The rows of a group lie close to one hidden flat surface of 9 dimensions, which may be shifted away from zero. Surfaces can cross.
Some rows, each with its group after it:
[ 27 -25  13  14  -9 -17 -12   3  18   6 -28  24  -4  -9  -3 -24   7  13
  -2   5 -10  15]  j_913
[-16  12   3  -4   4  18  -2  -9  12  -2  10  15   0 -15  18  22  -2 -18
 -24   4   6 -15]  j_355
[ 27   1  11  10 -12  11   9  20   4  32  -6  35  17   1 -24 -15   4 -14
  16  -1  11  -2]  j_913
[ 21   9  -1  -4 -18 -27 -27 -16  24 -13 -21 -17 -11 -29   0  16   3  22
  11  -4  -1  26]  j_476
[ 36 -32  15 -17  26 -38  -1 -14 -14 -52  24 -51 -20 -10  17  13 -52   8
   7 -16  -1  40]  j_355
[  8  37   3  24 -30  14   1  29  36  -4  -6   2  -3 -18 -17 -38  32  -6
  -2  -5  -6  17]  j_238
[  9   7   1   8 -12 -21 -13 -19  12   7 -20  13  -3 -14  -8  19  11  12
  14  -9   5   0]  j_476
[-33 -13 -16   0 -19  -8  16  17  -3 -25   3  -9 -12   7 -11 -18  -9   4
  10   4   8  19]  j_238
[ -3 -14  11 -13  20 -11   1  -3  -3 -28  14  13   3   1   3  38 -13 -13
  15 -22  15  -8]  j_355
[  1  -6 -10  21  -8 -24   2 -20  -9  -3 -17  17  -5   3 -24 -19  -1  10
   4  -2 -22 -36]  j_721
[ -9   1  -7  11  -5  11  17 -12 -23  36  -8 -39  10  13  -4  -4  -9  23
 -14  26  -6  56]  j_355
[-27   2  -7  -1   0 -14   1  10 -21  -7  14 -14 -23  13   4  -5   6  11
  23  -8  15   0]  j_721
[ 32   0 -15  -3  -9  -3  12  -7  19   7 -41 -38  30  14 -34  -8  14  24
  -3  19 -32  25]  j_476
[-19  -4 -12  -1 -21  -4  18   9   2 -14  -5  -3 -13   3 -13 -23 -16   0
   4  14   2   5]  j_355
[ -9   5  10 -10  29 -14   4  -9 -10  -8  15   1 -21   8   8  26  -3  -1
  17 -12  12 -13]  j_721
[ 32 -19   2   4   0   8 -28  -5 -15 -11  24   6  38 -15  15  17 -27 -21
 -23 -25 -13 -20]  j_238
[ 26   7  -7  -4 -25  -6 -22 -15  16  19 -27 -18  23 -17  -7  20  10  18
   1   7  -6  30]  j_476
[-23  -8  -6   1  -5   6  15   1 -16  25  -8  28  16  21 -23  10   2  -3
  19   6  18  -9]  j_355
[-10  -4  -3 -14  27   1  25 -10 -11 -16  11  -4   9  23 -16  28  -8 -10
  12  -5   2 -21]  j_238
[-31  16  -8 -16  14  -4  25   3  30 -79  16 -42 -34  -3  -2   5   2  -7
  -5  -7  -9   4]  j_335
[-22  17  -4   8 -18  21   1   7  14 -18   8  -6  10 -14  -2   5   7 -13
 -21  -4   2  14]  j_355
[  0  -3  -1   4   3 -11   7 -20 -21 -39  32  -4 -14 -15   1  -3 -44 -21
  -2 -21 -10 -34]  j_335
[-52 -17 -15   9 -18   0 -14  -4 -17   1 -11  17  19   5   4  31  16  11
  -9  -4  14  15]  j_238
[ -9   9  -2  -6  -2   1   1  20   1  -2   8  -7 -11   4   4 -12   9  -1
  10  -1   9  -4]  j_913
[ -1   9   4   5  14 -24  -3 -28  11 -26  -7   4 -10  -6 -13  34   7  10
  11 -19  -2  -9]  j_721
[ 11  -9  -6  10  -6   7  52 -24 -14  10 -11  -8   6   6 -33 -18 -42  -2
 -15  27 -20  12]  j_913
[ -9   0   6  -5  -4 -13  -3  14  -6 -34  33  -5 -30 -18   8  -4 -25 -15
  17 -20  22   4]  j_476
[ 25 -30  -2  -7 -17 -11  -2  -1  18  -9 -30 -17  22  -6 -11  -3 -12  16
  -4  14  -8  55]  j_913
[-11  22   3 -19   0  15  27   2  20   6  -1  -1  -7  -3  -1  16  -7 -14
   5  18  18  15]  j_913
[-34  14  -5  15  10  14 -10  -3 -21 -27  34 -26  -7  -6  23  -1   2 -11
 -30 -19 -13 -14]  j_721
[ 19 -35   3  16   1 -11   9  -8 -55   9  23 -21  11   7   1 -13 -53   3
  -2 -10   2  32]  j_238
[-14   8   5   8  -1  13   8   0  -4  -9  20  17  12  -3  -8  18  -2 -22
  -1 -15   8 -12]  j_476
[-30   7   4   3  22 -12  11 -13 -10  -2  -3  -7 -35   9   7   2   8  14
   0   5  -1  -7]  j_355
[ 14  -6   0  11 -12   4 -28  31  -2   3   9   8  25   3   1  -8  24   0
  11 -22   5  -4]  j_913
[ 44 -10  31  12  11  -5 -18   5  31  18 -34   6   5  -7   3 -11  35  18
 -11   7 -11  36]  j_335
[ 27  31 -11  -7  -3 -19  34  -4  -4  -6   8 -42 -37   2 -25 -44 -28  11
  24  10 -17  -5]  j_335
[  3   4  -3  19  -4 -24  -1 -11   0  -5 -13  15  -4   8 -30  -2  17  13
  20 -15 -11 -18]  j_721
[ -1  -2   8  15  -2  -7   7  -7 -20  29  -2  36 -13  -2  -4 -14  -9  -2
  10   1   5 -21]  j_335
[ -8   3 -15   1  -8   4 -20  14 -11 -40  31 -36  21  -2   9  10  -4  -7
  -5 -30  -5   7]  j_476
[  3 -30  -4  -9   4 -25  12   6 -10  -9  -6  16 -26  18  -8 -34 -19   6
  23   9   3 -16]  j_913
[ 11  30  12  -3   5  19   8   8  50  -9  -7  -7  -8 -16   3  -2  23 -12
 -16   8  -3  13]  j_238
[-44   0 -26  16 -12  -8  -7  -9  -9 -36   0 -17  -1   6  -7  -4  15  11
 -13 -12 -19 -13]  j_355
[-12  -8 -19 -37   7  -3 -31  16  -8 -11   9 -57   4  14  35  20  10  16
  15  -4  15  25]  j_913
[-23  -4 -15 -16   3   4  -7 -16   2 -17  -2  20  28   6  -7  56  12 -11
  10 -11   4 -31]  j_335
[ 8 -8 11 -1  8 -6 -1 -1 10  1 -9  5 -2 -6  4 10  3  7 -3  4  3 23]  j_238
[ 32 -10  12 -20  30   3  12 -15  -8 -22  26 -37 -12  -6  24  -2 -46 -12
 -24   4 -16   9]  j_238
[ 34  -3  22 -15  33 -12  -9  -8  19 -13   4  15  -5  -7  13  31   4 -11
  10 -15   5 -12]  j_476
[ 26   5  -8  14   5 -22 -19 -19  -2  12 -29 -19  14  12 -18   0  31  35
   4  -6 -29  -8]  j_476
[ 44  12  35   4  36  17  17   9  -8  59   2  22 -14  10   4 -28   3  -6
   5  13  -1 -17]  j_721
[ 23 -11  18  -3   3 -25  -1   1  18   4 -19  47   9  -2 -24  25   9   0
  40 -11  22  -3]  j_355
[  2   6   5  -6   4  -3   4  14  -7  32  -4  18 -19  11   1 -21   9   5
  30   9  16 -14]  j_913
[  0  17  16   6  17   8  33   5 -26  25  25 -14 -47  -4  15 -32 -31  -3
  -2  18  14  11]  j_355
[ -5 -30  -6 -35  12 -14   8  10   0  -1 -14  18   1  30  -8  11   2   6
  37  11  20 -14]  j_721
[ -6  23  -2  -9   7   6  35  19  29 -33   4  -1  -4  10 -31  -1  16 -17
  26  -5  -2 -10]  j_238
[ 25  10  11   8   6  -8  -5 -37  -2  63 -34  21   4  -6  -2  12   7  19
   1  18  -7  -4]  j_476
[ 25   1   0   2  14   3 -12  -4   9  -6  -2 -19  23   6  -6  10  21   6
  -6 -10 -20  -3]  j_476
[  9  18  13   9  -8 -11  18  12   6  -4  12  -2 -20 -10 -17 -10  -7  -2
  23  -8  14  28]  j_721
[-24  11   3 -19  25   8   7 -10  24 -15  -7 -16 -26   2  20  16  16   2
 -18  19  -5   1]  j_335
[-18 -19  -8   6  14 -27 -22 -29  -6 -22 -18  -7 -10   5   7   4  18  26
 -18  -4 -27 -17]  j_913
[ 22 -17  -4 -16  -1 -13 -21   4 -19  17   5   6  14   9   0  14  -6   9
  34 -13  19  -8]  j_476
[ 12  -3  -3 -11  16  -6  -7 -19   4 -13  -8 -24   0  -1   8  12   1  11
 -14   2 -17  -1]  j_335
[  8  -9  11   5  -5   0  -6   5   9  -4  -5  -7   0 -13   6  -2  -1   1
  -9  -1   6  40]  j_238
[-28  -6  -2 -23  16 -10  21 -19   2  13 -18  36 -42   7  12   0  -7   4
   2  30   6 -41]  j_355
[  8  -9  -6  -5  10 -28  14  -7 -10 -25   1 -27 -34  10  -7 -31 -27  14
   7   5 -18  -7]  j_335
[ 25  -4 -17  -6  -4 -20   2 -16 -10 -14  -5 -23   8   7 -18  -5 -14  13
  15  -4 -19 -13]  j_335
[ 15   6  -8  22 -25   1 -11   6   4  26 -24  13  16  -5 -22 -35  19  12
  -2   5 -18  -3]  j_721
[  2  -6  -8  24 -30  -4   9 -13  -4 -11  -2  39   7 -16 -27 -21 -20 -18
 -10  -7 -14 -33]  j_721
[ -5 -20 -26 -18   4 -19   2 -17 -13 -38   2 -33  -1  11  -2   4 -24  10
   2  -3 -17 -11]  j_335
[-24  27  -1   4  10  16  31   6 -18  13  17  12 -20  14 -12 -14  -6 -19
  15   1   6 -38]  j_913
[  7  10  16 -19  36  12   6  34  10  -4  14 -23  -4  23   7  14  34  -1
  19  -7  16  16]  j_721
[ -8 -16  -6  15 -19   7 -18   1 -12  28 -16  16  23  -1   0  -3   7   8
 -11   2   3  14]  j_335
[ -5  -8  -2  -5  -8   5  19   5 -17  15   3   0  -4   1  -3 -11 -26  -4
   4  13  13  18]  j_238

New rows. What belongs after each?
[-38   1 -15 -13  10 -23 -16  -5  13 -42  -6 -36 -37   3  19  -1  23  27
  -5   3  -9   3]  j_913
[ -9 -35  -9 -27   5  -6  -2  -5   2  -4 -20  11  13  12   5  25 -11   4
   9  14  11   5]  j_335
[ -7 -11  11  -4  24  -1   5   0 -13 -25  25  -3  16   4  -2  42  -8 -13
  10 -23  19  10]  j_355
[  6  -3   0 -14  -1   8 -17 -14 -13  31   1   5  20  -7  19  36 -15  -2
  -4   5  13   0]  j_476
[ 61  -1  -4  -3   3  -9 -36   8  15  11 -19 -31  46   9 -14   9  38  22
  17 -16 -21  13]  j_476
[ 22  -6  12  -8  30  -9 -32 -26   3  13  -9  21  22   0  15  53  27   7
   2 -17  -2 -31]  j_476
[ -6  -8 -13 -23 -16   6 -15   8  11   9 -15 -10  12   0  14  10   8  11
  -2  16   7  17]  j_721
[-17  15 -16  19 -20 -26 -14 -42 -13  21 -24  -2 -14 -18  -3  12   5  33
  -2   2  -7   0]  j_476
[  8  10   4   5   2   2 -12  -6  -2  31 -10  -7  -9   0   8 -12   9  14
  -8   7 -10  -2]  j_721
[-44  -1 -21  -2 -12  20  38   2 -32 -10  25 -23   8  11  -3   1 -36 -14
  -9  10   8  15]  j_238
[-12  -5  -6   3  -7   1  10  -2  -1  -4 -10 -11  18   7 -11  19   2   7
   2   4   5  34]  j_355
[-19  24  -4  28  -6 -13 -21 -26  16 -33  -2 -10  -3 -21  -5  23  32  10
 -22 -26 -21  -5]  j_476
[  1  15  23  -8  20   2  23  -3  21  29 -17  20 -35  -1  10  -8   8  -2
   1  24  12   2]  j_335
[-43 -43 -20 -24 -34 -20  -6  27  32 -51 -22  41  -6   2  -9   3   0  -6
  26   4  33   4]  j_238
[-42   1 -18   5 -22   9 -17   5  13 -26  -2  20  23  -2  -6  20  28  -8
  -7 -10   4 -15]  j_238
[-40  19  13  34 -26  17  14  22  -8  28   6  43 -17  -6  -7 -31   9 -11
  -1   3  24   4]  j_335
[-17   3  -5  20  -2  -4  26  10 -26 -36  37 -27 -42   0  -4 -61 -36  -9
  -9  -5 -15 -10]  j_721
[-15 -19  -7  -1  16  18 -27 -14 -14  23  -7  44  32  15  14  23  21 -10
 -22  -4 -14 -66]  j_721
[ 10 -25  -2 -14  23   9 -49 -20  -5  -2  -1  -9  36  -5  39  42  14   6
 -37 -10 -17  -9]  j_913
[ -8  -9   6 -21   4  -2  -4  29  17 -29  16  13 -20  -2  16 -10  -3 -17
  13  -3  19  -7]  j_913
[-10  -9 -25  -2  -9  17 -35  -7   4   9 -20 -10  31   3  18  -7  25  10
 -41  10 -32 -22]  j_721
[ -9  -7  -7  -3  -8   3  -3   6  13  -4 -19   4  12   5  -7  13  17   5
   1   3   2  13]  j_335
[-37 -12  -5 -11  15 -13  11 -15  -5   6 -20   2 -21  18   6  18  11  19
   3  20   8  10]  j_238
[-12 -12  -9   1   6  -1  -4  -2  -2 -14  -1  14   9  12  -5   1   7  -5
  -1  -9 -10 -31]  j_721
[  9  -1   3   2   5  10 -17 -50 -47  57  17  48  21 -18  25  40 -42 -23
 -20  -4   6 -62]  j_335
[ 66 -26  29 -15  21 -22  39 -31  42 -19 -30  59  -1 -11 -36  14 -38 -27
  12   9 -12 -26]  j_721
[  9 -17  22   7  43 -30  -5 -31  -6  17 -23 -12 -24  13  17  20  17  43
   0   5  -4  32]  j_238
[-19 -30 -17 -22  -4 -13  16  -7 -16  -9   2  32   0  15 -12   1 -38 -11
  23   7  11 -41]  j_355
[ -2   0  -9 -11 -12 -29 -47 -45 -28  51 -20  13  -6 -20  32  41  -9  34
  11   7  17  -5]  j_476
[ 23 -24   2 -21   0 -15  13  17  18 -47   9   3  -1  -1 -13  -8 -27 -19
  21  -8   6   1]  j_238
[-24 -35 -25 -14   1  -3 -22 -21 -17   0 -19 -14  24  13  16  20  -1  20
 -19  10 -10  -1]  j_335
[  3  16 -22 -20 -30  26  12 -10  -8   1  23 -11  27 -19  -4  25 -48 -35
  -4   3  10  -8]  j_335
[ 21   2   8   0  -1   8  -5 -11   8   1   6  16  21 -16  -3  26 -11 -22
  -4 -10   2 -10]  j_335
[-17 -21 -15  -8  -4 -15  11  -4 -12 -26   1   1 -15  14  -9 -19 -19   2
   8   6  -5 -20]  j_721
[ 58  19  20   8  -9 -16 -42  24   9   6  18 -23 -15 -29  19 -23   8   9
  22 -27   5  25]  j_476
[ 24 -19  32  37   9  -4 -25  -9 -12  52 -19  30  -8 -12  25 -31   8  18
 -35   7 -14  10]  j_335
[ -9  13   1   6 -14   3   2  15  29 -19  -7   2  -4  -7 -13  -9  24   0
   1  -3   0   6]  j_238
[  8  20   2  19 -20   4  -6   0   5  -2   7  -6 -23 -27   6 -40 -14  -4
 -21   2 -16  -2]  j_355
[-13  29   6   7   5  21  31 -15   6  10   5 -15 -22 -10   5 -19 -12 -11
 -29  20 -13  -2]  j_913
[ 21 -12  26   8  10   7 -15   2  18  32 -20  34   9  -8  12   9  16   1
 -13   7   4  17]  j_335
[ 32  15  22  13  15  -9  22 -17  16 -10  -2  -2 -21 -20 -10 -10 -18  -7
  -7  -1 -13  -2]  j_721
[-21   5  -3 -24  31  -4  36 -10   9 -22  -2 -21 -29  14   5  12  -4   1
   3  19  -2   0]  j_238
[ 10 -15   0  12  -3 -45  14  -3  -5 -11 -18 -17 -30  14 -29 -24   0  36
  35  -1  -1  27]  j_355
[  1  -2   2   0 -15  12  17  24  11 -27  16   0  25  -2 -23   7  -8 -28
  10 -13  13  25]  j_238
[ 33 -19   3 -22  41 -14 -24 -15  -5   0  -5 -11  11  16  12  29   8  13
   5 -10 -13 -25]  j_476
[ 25  25  17  23   3  26   9  31  29 -20  17 -11  19  -4 -22 -18  31 -22
  -6 -25 -14  15]  j_721
[  8  -3   0  25   4  -9  22   0 -39  -1  20 -28  -3  21 -23 -25 -19  13
  11  -9 -10  10]  j_238
[ 21  -3 -11  -7 -16   1 -30  11   2  -3   1  -9  45   1  -6  25  16   0
  16 -22   8  15]  j_476
[ 40  12 -13   2  -8  -1 -21 -26  -1   6  -1 -12  41 -14 -11  27  -4  -4
  -1 -17 -22 -17]  j_335
[ 29 -22   6 -21  26  -9  -2 -28  24  -2 -31  29  18   4  -7  30   6   3
  -3   8 -18 -31]  j_721
[ -2  16  19   9  15  -6   5  16   6 -61  46 -27 -37 -22  12 -12 -19 -19
  -4 -29   1  12]  j_355
[  0  -6  -2   2   7 -23 -18   9 -18 -27  24 -21 -12   3   7  -8  -3   5
  15 -26   0 -11]  j_476
[ 13 -38 -32  -2 -39 -24  -4   0 -15 -30  -2   9  12  -2 -26 -35 -45  -5
  11  -3 -10 -21]  j_355
[ -7  -4 -11  -5  -6 -11   1  -7  20 -47 -12  -8  20  -2 -24  30  10   2
   4 -11  -8   5]  j_476
[-53  41  -3  28 -12  24  -3   3   3   5   5  10   0  -8   0   8  41  -8
 -19  -6   2 -13]  j_335
[-18  24   4 -19  11  18  16  -2  21  12  -6   9 -18  -4  12  17   5  -7
  -7  20  11   2]  j_335
[-35  18 -18  27  -1   1 -22 -31 -25  -5   7  -7   8   3   4  15  21   8
 -23 -20 -25 -39]  j_335
[-23 -19 -13   0 -12 -23  -6  -9 -15  29 -28  56 -13  18  -9 -16  10  16
  28   9   9 -51]  j_238
[-23   8 -11  -8  -4  13   3 -10   1 -10   6 -17  -3  -5  16   8 -12  -7
 -22  12  -2   3]  j_335
[ 34 -41  -7   4  -2 -21 -23   2   5 -51  -6 -49  16   0   1 -22 -11  22
 -18 -10 -36  41]  j_335
[-20   3 -17  12 -29 -21  -7 -22 -13  -8  -9   1 -12 -19  -4  -1 -13  15
   1  -1  -1   1]  j_721
[ 43 -15  27  41   6 -29  -8   9   3  -7  -5  15 -15  -4 -18 -46   7  16
   8 -20 -18  13]  j_335
[-30  -9 -20   1 -16  16  -7  20 -32  21  12   4   1  12  17 -38  -6  -7
  -9  12   1 -19]  j_721
[ 18  -6  -5  10 -14  -9 -21  23  -8  14  -6 -24   1   5   3 -32  12  26
   7  -3  -2  25]  j_913
[ 12  -2   2   4  -4  11 -25  19   2   4  12   6  17  -4  13  -7   8  -7
 -10 -10   0  -3]  j_913
[  1  15  -1  22   3 -11  -1 -11   1 -21   3 -19 -12  -3  -8 -17  14   9
  -1 -17 -24 -14]  j_335
[ 21  -6   5  -6  31 -44 -47  -5 -11 -26  16 -10 -26  -1  23  13  14  20
  25 -40  -2 -31]  j_476
[  2  -2  -8 -15  -6 -23 -21 -40  -7  25 -23  -4  -8 -12  17  31 -15  26
   0  13   3   4]  j_476
[-48  -9 -18  10   3 -42   2 -28   1 -65  -9   7 -18   8 -24  26  12  16
  19 -23  -7 -29]  j_476
[ 31 -24   6 -22   3   9 -13  15  -9   9  13 -15   8  -5  29 -15 -27  -7
 -14   8   3  17]  j_913
[  3 -11 -15   0   7 -24 -15 -21 -12 -33   0 -18   8   9 -14   9   1  15
   4 -21 -25 -26]  j_335
[-12  36  -1  11 -12  16  13 -20 -29  39  20  23 -10 -13   4   4 -27 -19
  -5   4   8 -39]  j_335
[  2 -29 -21 -11 -19  -2   2   3  11  -9 -25   7  12   7 -12 -25 -11   3
  -7  16 -16 -14]  j_721
[-42 -11 -23  29 -42  -3   2  19 -32 -10  20  41   8   8 -29 -32 -11 -12
  22 -21   9 -36]  j_721
[ -1  -4   4  18 -11 -16   4  13  10 -34   5 -45 -29  -8   0 -44  -4  19
  -7  -1 -11  53]  j_238
[ 26   4  11   6  21  15  13   6  26 -32   3  -9   9   3 -16 -19   9 -17
 -23  -7 -35 -16]  j_721
[ 21 -17   8  -9  10  -4 -43  15  -6  21  -2   9   4   1  31  -5  16   9
   4  -9   5 -10]  j_913
[  7 -12  -1 -11  -6   2  23   5  -7  11  -3  24  21  10 -25  13 -16 -14
  27   4  22  -4]  j_476
[ -5  11   5   4   2   4  -2  -6  -6   4  10  -3 -10 -12  12   1  -9  -4
 -11  -2   0  -1]  j_721
[  8   8   0   9 -27 -18   8  -5  18  21 -37  21 -27  -9 -13 -44  -1  17
   8  24  -7   1]  j_355
[ 19 -20   2 -17  36 -23 -16 -31   3 -13 -17  -4   6   8  10  32   8  13
  -4  -4 -20 -23]  j_335
[ 15  -5 -16   4 -12   1 -24 -22 -16  12  -3  -7  34  -8   5  24  -8   4
 -17  -7 -16 -10]  j_335
[ -6  24  28   1  24  10  19   2   4   2  23  -5 -36 -13  21   6  -6 -14
 -10   3  16  16]  j_355
[-30 -17 -17 -17   2 -19 -13 -31  -6 -20  -7   6  -4  -2  16  40 -11   6
  -3  -2   8 -19]  j_721
[  6  37   5   3 -10  34  16  22  -8  41  20   0  11   4 -10  -7   5 -16
  11   0  14   0]  j_913
[ -9 -13  -9  -4   1 -16   5 -14 -11 -21   5  -9 -25   0   7 -14 -29   6
   0   7  -6 -12]  j_355
[ 20  10  28   4  17  21  18   6 -12  31  19  -1  17  -1   1  34  -8 -13
   5  -5  26  44]  j_355
[ 10  -7  13 -19  22   8  26 -10  -6  22   4  24 -27   1  15 -14 -35 -19
  -7  26   6 -25]  j_913
[ -7  16  -1  20  -8 -36  -3 -21   4 -30  -7   1 -17 -10 -23  23  10  17
  25 -25   4   5]  j_721
